There are 9 hidden switches. A switch that is on adds its own fixed numbers to the row, and there is some noise. The rows also spread widely along 14 directions, which tell nothing about the answers.
Known rows, each followed by its switches (1 for on, 0 for off):
[-10 -23  13  -7  25 -17   9  10  -8  -8   1 -12  16   3  -1  -2  -4   9
  -7  15 -11  -1 -22   4 -20  -7  24  -9  22  13 -14  -1]
0 0 0 0 0 1 0 1 1
[  6  -7   9  -5   6  -5   4  -7   0   1  -2   2   5  11   1   4 -10   5
  12   3  -7   1   2  -8  -7   6   2  -5   8   1   4   4]
1 1 0 0 0 1 1 0 1
[ -3  -3   5  -7 -16 -16   2   0 -13  23  32  -6  -7   9   4   3 -22 -10
  16  -6  13  13   7   5 -13 -10  13  -6   8  11  -5  21]
0 1 1 0 0 0 1 1 0
[  6   6   6   6 -11  -2  12  13  -9   0 -14  -5  10   1  -6 -14  16  -1
  -6   3  10  -3 -13   9  -5  10   1  -7  -5 -10 -16  -1]
0 0 1 0 1 1 0 1 1
[  3 -12   1  -4   3   0  -8   7 -11 -12  -9  -7  -6   6  -8  16 -12  -8
   0  -3  -6   6 -10  10   5  35   5  12  22  -3  -4  -6]
0 0 1 0 0 1 1 1 0
[ -2  -2  -4  -9 -10   0   9   9   7  11  20   5  -3   3   5   5 -13 -16
  10   3   2  12  15  -3  -4 -23   5   1   1   5   3  12]
1 0 0 0 1 0 1 1 0
[ -8  -3  12  -4  -2  -5   7   0 -11   2   5  16  10  -5  -5  -2   5  11
   2   2  16  -5   7   2  -7 -19   2  -4  -1  -6  -4  15]
1 1 1 0 1 0 0 0 0
[ -7 -12  -1  -9   7  -4  -4   1  11  -4 -23   4   9   2  17  15  -1  19
 -12  13  24 -15  -7  -9  -3  12  22  16  15  -6  -6   4]
0 1 1 1 1 1 1 1 0
[ -4  -8 -11   3  -4   1  -2 -12   7   5  -6  -3   3   2  21   6  -4   0
  -6   9  19 -14  -3  -9  -3   0  16  14   4  12   6   4]
0 1 1 1 0 1 1 1 0
[ -1  -1   0   0 -10   0  -3   8  -6  -2   1   7  -7   0   8   8   1  -5
  -1   8  10  -5  -2   3  -8  -2   3   4   7  -7  -2   8]
0 1 1 0 1 1 1 1 1
[  8   7 -16  -3 -18  12 -10  10  12 -10   1   4 -13 -10  12  10  12  -4
   9   3  -1  -6   1  -5   6   2   5  -4  -6 -11   7  13]
0 0 0 0 0 1 1 0 1
[  4 -20   0 -11  12 -10  11   1  -4  -1  20 -14  12   3   0  -2 -17  -8
  10   0  -2   6  -3   0 -13  -5  17 -11   8  19  -6   8]
0 0 1 0 1 1 1 1 0
[  3  -7   8  14   2   3 -15  16  -7  -7  -8  -3  18  13 -12 -19 -13 -25
 -15  -4  -8   0 -16  -7   8  -9  11 -23   1   1   0   5]
0 1 1 0 0 1 1 0 1
[ -5 -10  14  -1   6  -7   8   4 -13  -8 -17   4  14  14 -17  -3   6   8
  -4   1  -9  -4 -21  -7  -2   3   7  -6  12   1  -7   2]
0 0 1 1 0 0 1 0 1
[  3  -9  -9   1   8  -6  -7  12   8 -10  19 -16   7  -6  12 -16 -17 -20
  -6  -5   0  -3   0  17   0   3  11  -8   2  12  -1  -3]
0 1 1 0 0 0 0 0 1
[ -3   0 -10   4   0   8  18   4  -9  -6  10   8  13 -14 -10   2  16  -6
 -10  13   1  -2  -7   3  -5 -26   9   4  -8  12  -1   4]
0 0 0 1 0 0 1 1 1
[  2   7   9  -1  -8  -4  -7   4 -11   9  -4   1 -16   6   2   9   0   6
  10   7  -6   5 -13  -8  -1  -4   3  -8  10   0  -3   6]
0 0 0 0 0 0 0 0 0
[  4  14  22 -15  -5  -2 -10  23   9  22 -22   3  -4  15   1   7   8  23
  -2  19   5 -10 -10 -13   5  -1  26  -2  -3  -9  -3  12]
1 1 1 1 0 0 1 1 1
[ 17  -3  10   0  26   8   3   2  -6 -26 -11   7  17  -8   2  -5  -5 -15
  -9  23 -12  -1  -1 -12  -4 -21  -2 -14  -6  -7  -1 -15]
1 1 1 1 0 1 1 1 0
[ 10   5 -21   8 -15   9   4 -21  -4  11  12   2  -6 -18  17   7   9  -6
   9  14  19  -8   2  -7  -2 -25   8   5 -15  18   5   7]
0 0 1 0 0 1 1 0 0
[  6   2  18 -15   6  -4   8  34  13  20 -10  -3  12  23 -16  -4  -9   8
   1   8  -9   5 -11 -10   8   2  24  -5   0   9  -3   4]
0 0 1 1 1 0 1 0 1
[-10   0   2   3 -10   7 -12  -1  -6  10  -1  14  -2  -5   5  12   4   4
  -7  10  23 -12   6   2  -1  -9   9  16   1  -5   6  14]
1 1 1 0 1 1 0 1 1
[  8  12  15  -1 -29 -11 -15   7 -22  32  -5 -13 -27  18  -2   8  -5   6
  12  -6   8   3 -17  10  -3  28  10  -3  13  -3 -12  12]
1 1 1 0 0 1 0 1 0
[ -3  -9  16  -7   2 -13   6  14  -3   9  -1   5  10  10  -3   3 -14   2
   0   8   3   7  -2   5 -12  -3  13   3  18  -7 -11  -2]
1 1 1 0 0 1 1 0 1
[ -6  -5  -8   1 -10   2  -4  16  -7  -5   6  -4   4 -10   0  -2  14  -3
  -4   1   4  -4 -16  -3  -7 -24  22 -12  -2   2 -13  21]
0 0 1 0 1 0 0 1 1
[ -7  -3   3   2 -17   0  17  14   2  -5 -14   7   3  12   0  -3   7  -5
   2   5  -5  -5  -8  -1 -11  -1  -2   5   8 -10   2  -2]
0 1 1 0 0 1 1 1 1
[  6   4   0  11  -6  -1  -2  16   3  13  -9  -5   9   6  -3 -13  -3 -12
 -18   7   8   0 -11  10   7   2  11   2  -2   5  -7  -5]
1 0 0 0 1 1 1 0 1
[-16  -9   4   1   1   0  -1   1 -15  -3  -2  20   9 -11 -10  12  12  12
 -12  12  14 -10  -3   8  -4 -18  12  16   8  -2  -2   9]
1 1 1 0 0 0 1 0 1
[-15 -11  -8   7 -15   6  14   7   0 -12 -18   7   6   9 -10  -1   7  -7
  -3  -5 -12  -4 -15  -5   4  -5  -1   9  10   5   4  -2]
0 0 1 0 0 0 1 0 0

New rows. What belongs after each?
[-21 -11   1  -3 -15  -2  -2   4   5   2  -7  11   8  10  -5   5   6  13
  -1  -7  13 -14  -3  -3   3   2  14   8   9  -2   8  21]
0 1 1 0 0 0 1 0 1
[  8   0   7   0  -3  -8  13 -10 -18   6  -4 -11  -4   0   0   0   5  10
   8   5   4  -6 -12  13 -13  16   2   2   5   9 -10  -5]
1 1 1 0 0 1 0 1 0
[ -9 -21  -9   5   6   3   5  16  15 -24  -7  -1  22   2   3 -12 -12 -20
 -14  -5  -9  -4   0   6  -2   0   6   5  13  -3   2 -12]
1 1 1 0 0 1 0 0 1
[-11  -3   4  22 -16  -7  12 -17 -15  22 -13  -3   6  14  -1 -15  12   3
 -12  12  14 -17 -22   6  -6 -11   7  11   1  23  -1  -5]
1 0 1 0 0 1 1 0 1
[ -9  -3  -1  -6   0   1   3  -6  11   1  10   7  12  -1   7  -4   6   3
  -4   7  15 -11  13  -2   0 -15  10   1 -10   1  11  19]
1 0 0 1 0 0 1 1 1
[ -4 -10  -7   9   2   1   3 -14 -11 -13   2   6  16 -12   1  -2   5  -2
  -2  -1  11  -7  -2   0  -5 -11   2   0   1   3  -2   4]
0 1 1 0 0 0 0 0 1
[  6   0   6  -4   2   1   2   4   1  14  -3   4   6   9   6   8 -17  -8
   4  10   8  12   6 -18   0  -9  10   3   4  -2  -1   1]
0 0 1 1 1 1 0 1 0
[-12 -11 -10   2 -10  12 -13   8   0  -4  -9  10   6   4 -10  14   7   4
  -6  -4   5 -11 -11 -13   6  -3  19   3   5   2   8  28]
0 1 0 0 1 1 1 1 1
[ -2  -2  10 -14  -9  -5  12   7  -9   2   0  10   0   4  -8  10   3   7
  12   1   4   7   4   0  -7  -1   1   2   7 -11  -9  13]
1 0 1 0 1 0 1 1 0
[ -5  -4   2  12  -7  -1   6 -19 -24   9  -7   6   5   7 -10   3   2  -1
 -11   1  17  -2  -8   6  -2   9  -4  13   7   7  -3   4]
1 0 0 1 1 1 1 1 0
[  9   0  -5  10   1   7   6  12  -5   2 -21   4  20   4 -10   5  -4 -14
 -18   8   7  12 -13  -8   4   3  11   8   6  -4 -15  -7]
0 0 0 1 1 1 1 1 1
[  6 -12 -15  21  -2   2  18 -23  -1 -15 -22  -6  25   4   9 -18  -5 -23
 -11  -2  14  -3  -4  -6  -2   7 -11   5   0   4  -6 -17]
0 0 1 0 1 1 1 1 0
[ -3   0   8   3  -2  -9  -1  12  -7  -1  -9   4  -2   2   7  -3   6   1
  -8  15  -1  -1 -18  -2 -10 -17   8  -8  11  -1 -13   1]
0 0 0 0 1 0 1 0 1
[  6   3   4   1  -6   1   7  -3 -11  16 -12   2   9   5 -12   5  -3  -3
  -4   2  17   8   0   2   8   8   4  14  -1   2  -8  -1]
1 0 1 0 1 0 1 1 0
[  8  -2  10  -2  14   5  -1   2   0  -2 -14  -6   8   4  -4  -1  -3   0
  -2  12  -4  -5  -6  -6   8   9   8  -1  -2   4   5  -8]
0 0 1 0 0 1 0 1 0
[  0  -5  10   7  -5  -8  -1  10 -28  16 -16 -16  -6  14 -19   1   0   5
  -7   3 -11  -3 -43   7  -2  11  20   0  15  25 -13  -1]
0 1 1 0 0 0 1 1 0
[  3 -10   0   0   7  -4   7   8   8   1 -18 -12  25   9  -1  -7  -9  -3
 -17   2  12  -4 -10   1   0  15  22   4   4   3 -11  -5]
1 1 1 1 0 1 1 1 0
[ 15  13   0  -2 -18   0   5  11  -7  -3  -6   4  -4  -6   5   4  12  -3
   3   6  11   1  -4   3  -8   8   1  -4  -2 -21 -13   3]
0 1 1 1 0 1 1 1 1
[-15 -12  -8  -9  -6   6  15  18  -2 -16   0  14   4  -6  -9  11  19   9
  -9   3  -1 -15  -7  15  -8   0   6  19   8   1   1   7]
1 1 1 1 1 0 1 1 1
[ 29  17  -2 -14  -1   4 -13  12  22   1 -12  -7 -13   2  14   9  -3   5
  18   6  -7  -1   0 -13  13  22   8 -11  -8  -9   3   4]
0 1 0 0 0 0 1 0 1
[ 14   2  25  -6  18   1   3   7 -11  -4   0   5  11   8 -17  -3 -20 -12
   5   4  -6  11  12   2   4  13  -9  -8   1 -12   6  -8]
0 1 1 0 0 1 0 1 0
[  2  -4  16 -11   4 -12 -13   1 -11  -4  12   2  -4   6   2   2 -10   6
   8  -2   3  -2   0   1  -5   8   5 -14  11  -7   0  15]
0 1 1 1 0 0 1 0 1
[ -6  -7 -12   3 -21  12  12  10 -14  -5 -12  21   1   2 -20  24   5  -2
   6  -6  -1   7  -8  -2  -1   8  -1  23  17  -8  -2   6]
0 1 1 0 1 1 1 0 1
[  6  -3   6   9  14  -2   3 -21 -18   3  -6   4  11   6 -10   0  -8  -3
  -9   7  11  -1  -1   5   9  14  -6  15   5  12   5 -13]
0 0 1 1 0 0 1 0 1
[  6   1  -6  -1 -14   4  -5  16   2  17 -11   0  -1   8   2  16 -10  -7
   1   6   8   7  -8 -12   2   2  21   9   9   0  -8   7]
0 1 1 0 1 1 1 1 1
[-6 -5 -2 -6 -1  3 -5 11  2  5 -5  3 -4 -3  3 18 -3  5 -2  9  5 -3 -1  3
  1  2 16 21 11  1  1  1]
1 1 1 0 0 0 0 1 1
[  0  -5 -22  -6 -13  10  11  20  14   6   4 -13   2  -2  -5   9   5  -2
  -2  -1  -3  -5 -14   4   5   9  26  10  -3  19   3  10]
0 0 0 1 0 1 1 1 0
[-10  -9   4  10  -1  -6 -13  16 -15  17  -6 -12  20   0 -13  -6  -1   0
 -26   2  15  -3 -27   9   1 -12  40  -1   7  14 -21  12]
1 1 1 0 0 0 0 1 1
[  0  -7   5  -5  -4   3  -3  10  -6  18  -2   5  13   6 -16  14  -6   9
   5   4   5   2  -9 -13   1 -12  29  -1   3   6  -4  19]
1 1 1 0 0 1 1 0 1
[  7   3  12  -1   9   0  -1   4 -10   4  -7   7  -6  -1   3  12  -4   4
   4  22  -4   0  -5  -3  -5  -5   4   6   8   1   2 -10]
0 1 1 0 0 1 0 0 1
[ 14  20  16   3  -3  -1  -3  11  -2  17  -7   3   8   5  -6  -6  -4 -10
  -7   8  13  14   9   3  11  10  -1  -3  -9 -17  -5  -3]
0 0 0 0 0 0 0 1 1
[ -5  -9  -8  11 -19   1  -3  -8 -13  -1  -5   3   4   2  -4   0   0  -6
   1 -10   7  -6 -11  -2  -3  -4   7  -1   7   4  -3  12]
1 1 1 0 0 1 1 0 0
[ -2   2  -8   4 -15  11  -6   7 -11   4  -2   8  -8  -7  -8  11  14   5
  -7   3  10 -10 -10  10   6   7   7  14   2   2   1   8]
1 0 1 1 1 1 0 0 1
[  0 -14   7 -13  14   1   8  -7   7  -8 -25  -7  11   9  -7  10   7  26
   6   5   2 -17  -9  -3   6  35  10  12   5   6   6   1]
0 0 1 0 0 1 1 1 0
[ -2 -20  -9 -14   2 -10  -3  13  -4 -19  11 -11   4  -9   6  10  -1   2
   5  -7   2   3 -12   5 -16   6  21 -14  19  -5 -22  22]
0 0 0 0 1 1 1 1 0
[  9   9  -2  13  -2  13  20  20  -3  -4 -14   8  20  -3 -18 -11   8 -24
 -18  12  -3   7  -5   6   5  -8  -5   4 -11  -5  -5 -15]
0 0 0 0 1 1 1 1 1
[  7   2  -9   5  -1   3 -15  -5   3  -9 -18   0   1  -3  16  13  -7  -6
  -3   3  11   4  -2 -12   4  12   5   7  10 -15  -7  -1]
0 1 0 0 0 0 0 1 1
[ -3   0   7  -7   7   1  30  10   8  11  15   9  14   6 -10 -11  -5  -2
   1  12  -7  -5   7   3  -2 -22   5   6 -12  24  18  -6]
0 1 1 1 0 0 1 0 0
[ 14 -10  -8   3   6   7  -6  -3 -14 -11  -7  -4  24  -9 -13   5  -5  -8
  -2  -8  12   2  -9 -10   5   3  18 -12  -4   1 -13  16]
0 1 1 0 1 1 1 1 0
[  3   5   9 -20  -3 -10  12   8   4   9   1   0  -1  -7   5  15  23  34
  14  16  13 -11  -4   4 -14   9  20  -1  -2  -8 -10  19]
0 0 0 0 0 1 1 1 1
[ -6  -7  -1  11   0   0  -3 -11 -10   4  -5   3   6   3  -2   3  -2  -3
 -10   3  17  -4  -2   5   1  13   0  14   9   3   3   2]
0 0 0 0 1 1 0 1 1
[-12  -4  -2   3 -18 -11  -6  -7   0   5  -1   5  -8   3  20   4   1   5
   2   4  19 -10  -2  -2 -10  -6   7   6  13  -2  -1  11]
0 1 1 0 0 0 1 0 1
[  0   6  -4   6 -19   0 -10   5 -19  -3   6  -4 -19  -9   6   5  11  -7
   0   3   4  -1 -12  13  -4   0   1  -1   6  -4  -9   6]
0 0 1 0 0 0 0 1 1
[  0 -16   5  -7  21 -19   6 -23   3  -7  15 -10  -4  -1  29  -1 -15  10
  11  12   7 -14   9  14 -18  17  -4  10  17  14   8 -14]
0 1 1 0 0 1 0 0 1
[  8  -1  -2   0  -1  -3  15  -6  -1  10 -16  -4   7   1   5   5  10  19
   5  10  11  -8 -15  -7  -7  11  12   7   2   8 -10  -3]
0 0 1 1 1 1 0 0 1
[  7 -15 -13   2  12  -4  11 -24   9 -10   0 -10  19   0  14  -1 -19 -13
   2  -1  13   3  13   0   0  20  -1  10   7   7   2 -10]
0 0 0 0 0 1 1 1 0
[-13  -7  -3  16  -7   1  16 -24 -11  -6  -6  16  23   3  -3  -8   5 -10
  -3  -3  17   3   8 -14  -8 -19 -13   1   0  -5   1  10]
0 0 0 0 1 0 0 1 1
[ -3   0  10  -2  -3  -5 -18   3 -12   0  -5   2   0  -2  -2   9  10  16
  -7   3  18 -12 -10   6  -2  15  15  -6   6 -14  -6  22]
0 1 0 0 0 1 1 1 1
[  4 -14   6  -2  20   0   0  -8   0  -2  -2  -8  19   4  -4  -8 -10   0
  -7   6   6 -13  -1   2   4   4  15  -2  -4  18   7   1]
1 1 1 0 0 1 1 1 0
[  0  -2  -4  -2  -9   0  10  -3   1   5   7  -3  -3   0   1  -1   2   6
  12  -3   3 -12  -1   7  -2  10   4   4  -2  12  11   4]
0 1 1 0 0 1 0 0 0
[ 14   0 -11  20 -16   0  13 -10 -22  14   8  -7   6   5  -8  -8 -12 -26
   6  -4  -1  13 -14  -3  -7 -12   2  -5   0  21  -7  -4]
0 1 1 0 0 1 1 0 1
[-18  -7  15  -9 -17 -19  -7   5  -7  -2  -9   3  -6  13  12   4   2  10
   4  -5  18  -1  -3   0 -12  11   6  -5  23 -25 -15  20]
0 0 1 0 0 0 1 1 0
[  1  -1  -7  -2 -11  -6   6  13   2   9  -9 -18 -11   6   2   7   0   0
  -5   1  -3   0 -19  20   1  26  12  19  16  11 -12  -9]
1 0 0 0 0 0 1 1 0
[-13   5   7  11 -27 -12  20   6  -2  17  -8  -6   1  21   0 -23   7  -7
 -10  -5   4  -1 -10   9  -7   1  -3   1   4   3  -5  -2]
1 0 0 1 0 0 0 1 0
[  3 -11  -4   3   1  -8   7  -9  -2 -16   2   1   6   1  12  -3  -9  -8
   1  -2   7  -3   3   6 -11  15  -6   3  13  -5  -3  -7]
0 1 1 1 0 1 1 0 1
[-10   2   0   0 -13  10   6  10  -2   5 -19  13 -10   5  -6  19   9   7
  -2  11  -4  -6  -7   1   1   3   2  29  10  -3   6  -6]
1 1 1 0 0 0 0 1 1
[  7  -1  10  13  17  -5  -2 -13 -18 -13 -10   7   5  -5   5 -11   2  -4
 -13  17   7 -11  -9   6  -5  -8 -11  -3   2   4  -3 -14]
0 1 1 0 1 0 1 0 1
